The rows are grouped in 4 ways, from coarse to fine. Each group lies inside one group of the grouping before and may be the whole of it. The rows also spread widely along 15 directions, which tell nothing about the answers.
Some rows, each with its group in each grouping after it:
[-11, 26, 63, 40, 26, -1, -28, 9, 4, 22, 22, 25, 58, 0, -36, -19, 18, -27, -17, 37, 11, 25, -51, -7, -33, 56, 70, 6]  K743 zaze Forol Bafev
[10, 10, -23, -5, 4, -34, 25, -5, -2, -35, -5, -16, -16, -2, -38, 25, 76, 22, 29, 0, -18, 0, 62, -18, 2, -45, -27, -21]  K378 linuv beri Sener
[22, -6, -39, 4, 10, -27, -25, -7, -47, 47, 4, -26, -5, 15, -7, 14, 28, -2, 9, -21, -20, -32, 34, -66, -18, -19, -3, -31]  K743 zaze Mati papid
[-19, -9, 9, -10, 8, 19, 17, 1, -54, 49, 22, -21, -19, 30, 1, -32, 50, -91, 19, -13, 2, -48, -23, -17, -25, 34, -18, -5]  K378 Ras Lameg kege
[3, 15, -7, -60, 35, 16, -25, -5, 62, -27, -44, 32, 19, -26, 40, 14, -11, 6, 6, 18, -11, -32, -16, -36, 11, 10, 56, -29]  K743 zaze Pogi Botok
[-27, 8, -35, 23, -21, -32, -22, 9, 0, 47, -23, -35, -20, -21, 15, 26, -5, -17, 2, -10, -39, -42, -7, -61, -27, -5, -18, 17]  K378 Ras fasub Kelo
[-2, 22, 5, 15, -9, 11, -7, -10, -77, 5, -2, -9, -6, 40, -13, 7, 41, 9, 27, -22, 41, 37, -28, -15, -28, -2, 38, 28]  K378 Ras Lameg Fes
[-53, -13, -36, 5, 17, 41, 16, 1, 45, 33, -8, -82, -6, 41, 37, -31, -36, -34, -10, 0, 7, -7, -24, -23, 34, -7, -35, 45]  K378 Ras fasub nif
[29, 4, -34, -5, 28, -34, -44, -2, -1, -5, 24, 14, 0, 12, 2, 6, 27, 28, -5, 13, -19, -23, 64, -13, 7, -2, -3, -61]  K743 ledak Filiv gota
[-49, -7, -9, 30, -9, -24, -16, -9, 23, 13, -25, 9, 4, -33, 39, -19, -13, -9, -18, 5, -13, -12, 4, 22, 32, 2, -3, 35]  K378 pivif duni zemi
[-18, 43, 0, 22, 18, -7, -15, -2, 48, -39, 0, 44, -4, 21, 8, 37, 12, 20, 42, 52, -17, 59, -46, 9, -5, 37, 19, -14]  K378 pivif duni kubup
[-13, 0, -10, 35, -12, -56, 29, 13, 40, 13, 39, 1, -6, -20, -16, 8, -43, 14, 17, 18, -18, 16, -25, 32, 41, 22, -18, 13]  K743 zaze Pogi Tuk
[-10, 2, 2, 31, -23, -34, -16, 38, -33, 14, 18, -53, -54, 26, 17, 12, 25, 29, 16, 30, -25, -45, 9, -22, 23, 32, -28, 7]  K378 pivif Fum Baru
[-44, -24, 25, 9, 8, 43, 35, -42, 37, 31, -46, 34, 19, -12, -24, -2, -37, -19, 34, -22, 16, 31, -74, 37, 25, 3, 29, 21]  K743 zaze Mati kov
[-23, -2, 29, 24, 30, 36, 0, -41, 1, 10, -45, 35, 13, 7, -40, 10, 49, -21, 7, 1, -16, 13, 7, -4, -25, -4, 9, -27]  K378 linuv beri Mil
[3, -22, -27, 1, 10, -13, -22, -12, -68, 33, -39, 2, 20, 3, 4, 4, 70, -36, 72, -27, -7, 31, -3, -32, -28, -13, 50, 6]  K743 ledak Vufip Vola
[1, 1, 13, 10, 10, 13, 11, -18, -37, 2, 23, 7, -41, 45, 6, -18, 38, -38, -18, 19, 0, -39, 41, 19, -13, 18, -64, -26]  K378 pivif Fum benul
[-26, 31, -21, -24, -4, -38, -8, -10, 32, -24, 53, 55, 25, -19, 21, -28, 42, -63, -16, -5, 45, 20, -26, 56, -25, -1, -7, 19]  K378 Kesig Guv nurut
[-1, 6, 20, -11, -3, 2, 37, -7, 32, 5, 62, 25, -10, 10, -40, -8, -54, 11, -24, -5, 36, -19, -37, 55, 16, 31, -29, -18]  K743 ledak Filiv guz
[-45, 29, -1, 11, 17, 1, 24, -20, -1, 44, 4, -24, -17, 13, -13, 2, 39, -24, 50, -11, -12, -29, -24, -46, 11, 8, 9, -5]  K743 ledak Vufip muvel
[23, -2, 21, 4, -12, 20, -26, -13, -26, -4, -3, 38, -23, 35, -38, 41, -5, 65, -12, -11, 30, 5, -21, 18, -33, 10, -3, -32]  K378 pivif Fum benul
[-8, -10, 6, 31, 27, -37, 10, 3, 21, -16, 5, 22, 0, -14, 26, -20, -15, 6, 6, 45, -45, 1, 32, 35, 81, 39, 10, -16]  K378 pivif Fum benul
[20, -3, -37, 17, -16, -48, -30, -22, -20, 36, 16, 55, 23, -27, -41, 33, -23, 38, -18, -62, 14, 26, -13, 10, -26, -14, 25, -23]  K378 Ras fasub nif
[-7, 45, -1, 27, 19, 35, 16, -23, -23, 1, 36, -26, -40, 88, -23, 20, -14, 59, 16, -3, 28, 30, -24, -17, 25, 12, -2, -16]  K378 Ras Lameg kege
[26, -17, 9, 13, 1, 27, -17, 28, 12, -30, -13, -29, 5, 45, 15, 9, -51, 28, 2, 54, 16, 60, -30, 18, -3, 21, 0, 33]  K743 zaze Forol Bafev
[22, -20, -45, -21, 16, 5, -55, 51, 11, -31, 3, -67, -13, 57, 61, 8, -12, 48, 6, 47, -9, 12, 16, -24, 35, 19, -11, -5]  K378 linuv beri Mil
[-30, 27, 5, 30, -8, -22, 16, -13, 11, 25, 43, 20, -43, 17, -17, 13, 43, -25, 33, 17, -11, -26, -15, 27, -4, 26, -52, -22]  K743 zaze Pogi Botok
[-17, 16, 20, -19, 38, 59, 0, -18, 31, 0, -10, -12, 23, 54, -67, 10, 90, -12, 30, 4, 37, 15, -28, -31, -50, -25, 12, -24]  K743 zaze Mati papid
[-21, -8, -11, -46, 34, 31, 3, 27, 61, -35, -19, -21, 35, 19, 32, -21, 17, -51, 31, 37, 7, 33, -53, -15, -7, 20, 24, 25]  K378 pivif duni zemi
[-30, 7, 75, 23, -8, -18, 16, 14, -12, 28, 19, 29, 19, -27, -68, -8, 49, -16, 14, -3, 11, -19, -64, 14, -13, 52, 53, 5]  K378 pivif Fum Baru
[-3, -13, 37, 8, -6, -6, -17, 17, -20, 8, 47, 27, -2, 11, 16, -43, 0, -48, -22, 31, 23, -20, -13, 72, -4, 60, -18, 6]  K743 ledak Filiv gota
[32, -2, -25, -12, 35, -7, -60, 30, -15, -23, 11, -18, 28, 43, 32, -4, 11, 34, -5, 30, 8, 31, 7, -36, 6, 21, 49, -14]  K378 pivif Fum benul
[-41, 53, -13, -12, 20, -17, 6, -15, -14, 9, 0, -49, -8, -6, 21, -13, 49, 25, -2, -24, 1, -63, 33, -84, 52, -21, 42, 7]  K378 linuv beri Sener
[-42, 79, 15, -6, -8, -26, 20, -30, -6, -4, 55, 19, -36, 6, 3, -12, 79, -21, 7, -1, 33, -61, 12, 2, 6, -2, -17, -7]  K743 zaze Mati kov
[-28, 2, 15, 24, 22, -2, 47, -26, 41, 44, 15, 25, 1, -10, -55, 5, -24, -38, 18, 0, -32, -15, -33, 3, 1, 26, -18, -30]  K743 ledak Filiv guz
[14, 32, 41, -29, 6, 69, -21, -10, -26, -35, -13, 9, -10, 54, -7, 9, 8, 12, -36, 10, 60, -2, -26, -11, -60, 9, 13, 1]  K378 Ras Lameg Fes
[3, -1, -18, 28, -18, 3, 19, -25, -4, 7, 9, -28, -41, 25, 4, -3, -27, -15, -60, 7, 6, -30, 59, 12, -25, -41, -109, 16]  K743 zaze Pogi Botok
[11, -21, -10, -26, 17, 32, 4, -12, -16, -13, -56, -20, 26, 9, 4, -11, 16, -33, -18, -10, 15, 13, 12, -42, -42, -38, 14, 25]  K378 pivif Fum Baru

New rows, each followed by its group in each grouping:
[-33, 11, 21, 13, -1, -12, 43, 6, 33, 15, 45, -17, -11, 11, -61, -11, 58, -51, 15, 21, 2, -30, -9, 18, -28, 7, -60, -4]  K743 ledak Filiv guz
[8, 19, 26, 29, 34, 34, -11, -27, -16, 15, 10, 37, 3, 37, -1, -2, -59, -11, -39, 19, -3, 14, -20, -1, -12, 50, 13, -29]  K378 Ras Lameg Fes
[7, -11, -55, -12, -25, -37, 9, 6, 15, -47, -16, -46, -8, -16, 21, 2, -30, 89, -30, -19, 26, 7, 57, 9, 57, -72, -20, 43]  K378 pivif duni kubup
[-54, -43, -19, 70, -8, -45, -1, -11, 10, 43, -43, -7, 15, -49, 9, -14, -12, 12, 17, -11, -41, 18, 9, 27, 68, -11, 13, 39]  K378 pivif duni kubup
[6, 32, -22, -22, 1, -6, -9, 5, 22, -38, -6, -5, -10, 12, 17, 23, 3, 9, 9, 26, 8, 6, -1, -25, -27, -11, -4, 7]  K743 ledak Filiv guz
[49, -16, -36, -2, 5, 2, 20, -28, -58, -18, -3, -7, 11, 29, -37, 4, -6, 22, -19, -42, 35, 56, 45, -1, -22, -61, -8, 3]  K378 Ras Lameg kege
[-28, 26, 4, 33, -28, -37, 17, -49, -67, 4, 2, 35, -35, -27, 30, -13, 3, 20, -20, -38, 16, -24, 42, 39, 55, -11, 0, 25]  K378 linuv beri Sener
[-26, 39, 14, 47, -23, -62, -39, 2, 13, -10, 49, 42, -23, -18, 17, 1, 14, 16, -40, 34, -3, -21, 18, 52, 9, 29, -30, 0]  K378 Kesig Guv nurut
[29, 17, 14, -41, 2, 14, 40, 4, -10, -17, -28, -7, 3, -17, -20, 18, -42, -29, -21, -3, -2, -19, -23, -63, -53, 0, 18, 12]  K378 Ras Lameg Fes
[7, 14, 24, 22, 20, 13, -23, -2, -9, 12, 34, 10, -12, 50, -13, 1, 31, -28, -3, 43, -4, -10, 4, 1, -34, 37, -30, -38]  K743 zaze Mati kov
[-53, 37, 31, 35, 19, 6, 28, -56, -11, 25, -15, 48, 10, -13, -36, 2, 40, -9, 24, -29, 2, 14, -26, -1, 19, 8, 50, -5]  K378 linuv beri Mil
[-24, -3, -34, -1, -1, -42, 6, -18, 33, 24, -6, 19, 1, -43, 8, 7, 3, 4, 23, -22, -18, -25, 1, 5, 40, -14, 7, -8]  K743 zaze Pogi Botok
[10, -22, -37, -36, 39, 3, -53, 22, 24, 7, -14, -18, 28, 6, 70, -17, -31, 8, 4, 17, -11, -13, -9, -32, 47, 26, 53, -13]  K743 zaze Pogi Botok
[-10, -5, -5, -21, -26, -38, -57, -13, -18, 15, 26, 82, 17, -33, 16, -17, 43, -20, -38, -39, 49, -34, -12, 62, -27, 10, 11, -12]  K378 pivif Fum Baru
[4, -31, 34, -1, 7, 53, -20, -12, 25, 26, -36, 45, 10, 21, -53, 37, 2, -6, 31, 6, 7, 22, -71, 23, -57, 28, 5, -34]  K743 zaze Forol Bafev
[-3, -23, 7, 23, -21, -56, -23, 5, -68, 50, 15, 39, -6, -33, -21, 0, 49, -6, 32, -32, -15, -29, -6, 28, 11, 34, 32, -25]  K378 Ras Lameg kege
[43, -26, -57, -38, -16, -10, 6, 32, -29, -5, -19, -58, -14, 10, 23, 26, -61, 32, 19, -27, 2, 10, -18, -50, 5, -13, 13, 25]  K378 Ras fasub Kelo
[-36, 8, 4, 35, -2, -17, 1, -5, 50, 12, -7, 10, -10, -11, -12, 22, -43, 58, 1, 9, -16, -1, -30, 11, 49, 17, 7, 0]  K378 pivif Fum benul
[7, 25, -5, 43, -25, -19, 33, -15, -44, 18, -1, -20, -39, 17, -36, 39, -10, -11, 13, 3, -17, 9, 2, -41, -61, -14, -46, 20]  K743 ledak Filiv guz
[-1, -7, 15, -27, -11, 43, 9, -28, 12, -23, -40, 34, 21, -7, 21, -14, -43, -22, -27, -9, 58, 28, -37, 43, -22, -16, 12, 47]  K743 zaze Forol Bafev
[35, -3, -1, -21, 11, -9, 1, -2, -17, -43, -1, 31, 9, 10, -31, 17, 57, -6, 24, 4, 11, 42, 9, 11, -40, -13, 10, -19]  K378 Kesig Guv nurut
[5, -18, 0, 20, 14, 13, -20, 15, 20, 28, -31, -31, 19, 10, -18, 26, -71, 38, -23, 8, -20, 12, -40, -59, -12, 14, 26, 7]  K378 pivif Fum benul
[-19, 15, -13, 21, -14, 5, -34, -12, 50, -27, -19, 38, -9, 5, 35, 31, -56, 29, -26, 30, 5, 41, -25, 43, -4, 10, -26, 16]  K378 linuv beri Mil
[-32, 39, 34, 47, 0, -21, 14, -12, -11, -32, 14, -1, -21, 7, -14, -14, 84, -8, -14, 40, -6, -11, 66, 25, 9, -6, -37, 8]  K378 linuv beri Mil
[-9, 46, -43, 12, 24, -47, -5, -16, 38, -36, -24, 12, 6, -24, 26, 28, 24, -15, 18, 31, -49, 29, 32, -54, -10, -27, 12, 2]  K378 Kesig Guv nurut
[-2, 30, 11, 17, -6, -33, 15, -27, -12, -29, -14, 70, -4, -32, 7, 16, -6, 6, 12, 4, -10, 26, -5, 22, 3, 16, 29, 4]  K378 pivif duni zemi
[18, 24, 19, 18, 15, 20, 32, -9, -13, -31, 23, -28, -9, 54, -63, 16, 14, 34, -8, 8, 27, 46, 4, -18, -26, -20, -12, 4]  K378 Kesig Guv nurut
[10, -67, -27, 22, -12, -17, 18, 14, -43, 10, -24, -60, -32, 11, 2, -4, 16, 6, 20, -1, -35, -9, 65, 17, 41, -22, -61, 10]  K378 linuv beri Sener
[-15, 4, 7, 6, -31, -21, 16, -17, -13, 24, -14, 19, -12, -49, 45, -16, -74, -38, -47, -10, 5, -43, -13, 8, 2, 10, -9, 50]  K743 zaze Pogi Tuk
[-2, 31, 19, -11, -7, 21, 29, -19, 28, -59, 6, 25, -16, 14, -11, 2, -16, 33, -25, 8, 47, 18, 2, 54, 12, -11, -15, 12]  K378 Ras fasub Kelo
[-42, 18, -3, -20, -12, 19, 17, -3, 20, -15, -26, -20, -41, -4, 82, -16, -49, -10, -12, 17, 3, -47, -23, -5, 43, 20, -14, 43]  K378 pivif duni kubup
[-28, 12, 1, 35, -11, -21, -48, 24, -7, 13, 50, -29, -23, 38, 14, -10, 42, 10, -13, 27, 14, -13, -3, 18, 2, 25, -31, 10]  K378 Kesig Guv nurut
[27, -15, -14, -18, -19, -52, 11, 17, -54, -27, 20, 25, 9, -12, -21, 1, 68, -4, 49, -20, 21, 38, -1, 33, -15, -2, 22, 8]  K378 pivif duni zemi
[-29, 18, -14, 20, 23, -16, -1, -20, -12, 26, -9, -7, -35, 14, 17, 6, 74, -20, 58, 12, -42, -40, 29, -33, 28, 6, -6, -31]  K743 zaze Pogi Botok
[-27, 25, 30, 29, -23, -7, 15, -19, -2, 1, 15, 40, -12, 1, -49, 20, 19, 23, 6, -12, 31, 20, -47, 38, -23, 10, -2, 10]  K378 pivif duni kubup
[-17, -44, -22, 19, 32, -12, -43, 20, 80, 37, -24, -16, 33, -12, 1, 5, -13, 2, 15, 36, -53, -6, -6, -9, 31, 18, 4, -28]  K743 zaze Forol Bafev
[-25, 40, 11, -23, 44, -15, 16, 2, 98, -55, -6, 23, 43, -28, -24, -3, 50, -11, 22, 49, -11, 11, 3, -8, 9, -4, 40, -15]  K743 ledak Filiv guz
[12, 45, 29, -20, -20, 12, -39, 12, -43, -33, -22, -9, -8, 16, 12, 17, 33, 20, -39, 11, 44, -22, -10, -54, -73, -5, 30, 31]  K378 pivif Fum Baru
[0, 19, -4, 10, -14, 28, -15, -40, -42, -6, -6, 15, -19, 45, -22, 20, 9, 62, 6, -35, 65, 35, -8, 21, -17, -34, 7, 12]  K743 ledak Filiv gota
[2, 19, 20, 13, 10, 1, 25, -23, -36, 19, -10, 39, 0, 6, -31, 25, -1, -16, 34, -15, -7, 25, -54, -30, -31, 30, 42, -8]  K378 pivif Fum benul
[-32, 11, 26, 40, -2, 25, -26, -10, -18, 36, 41, -14, -20, 55, 18, -28, -18, 15, -29, 14, 42, -13, -22, 37, 32, 35, -16, 13]  K743 zaze Mati papid
[1, -31, -32, -5, 13, -9, -15, 14, 2, 26, -22, -21, 10, 3, -15, 20, 1, 23, 44, -16, -21, 10, -25, -27, 19, 3, 32, -16]  K378 Ras Lameg Fes
[-29, 23, -9, 36, -12, -51, -12, -4, -35, 46, 12, 12, 8, -27, 29, -9, 20, -57, 20, -4, -14, -2, -30, -20, -15, 24, 28, 36]  K743 zaze Pogi Botok
[-28, 47, -5, 39, -11, -50, 2, -24, 17, -18, 25, 13, -22, -14, 22, -9, 21, 1, -28, 30, -3, -23, 63, 24, 25, -22, -44, 11]  K743 zaze Mati kov
[22, 9, 57, 1, -30, 1, 20, -9, -70, -7, -18, 29, -35, -16, -42, 29, 11, 24, -13, -15, 6, -38, 4, 0, -30, 17, 6, -9]  K378 linuv beri Mil
[6, 20, 19, -42, -21, 11, 21, 10, 18, -11, -25, -8, -37, -15, 9, 31, -28, -19, 1, 21, -8, -62, -30, -43, -39, 11, -22, 6]  K743 zaze Mati kov
[30, 26, -41, -16, 28, -31, 17, 5, 10, -25, 42, -18, 21, 11, 20, -18, -37, -29, -32, 24, 0, 13, 33, -35, -8, -6, -10, 4]  K743 ledak Filiv guz
[0, -35, -3, -9, -20, 13, -3, 17, 27, 28, -7, -26, -6, -9, -8, 1, -68, -2, -56, -12, 7, -41, -19, 6, -16, 6, -41, 14]  K378 Ras fasub nif
[-16, 10, -16, 47, 41, -25, -28, 10, 44, 20, 62, -5, 27, 33, 12, -28, 0, -25, -13, 50, -16, 27, 3, 18, 26, 38, -13, -15]  K743 zaze Pogi Botok
[-4, -22, -13, -23, -15, -34, 3, 3, 10, 23, 58, 47, 12, -7, -24, -17, 59, -77, 23, -12, 27, -7, -31, 73, -33, 14, -42, -19]  K743 zaze Mati papid
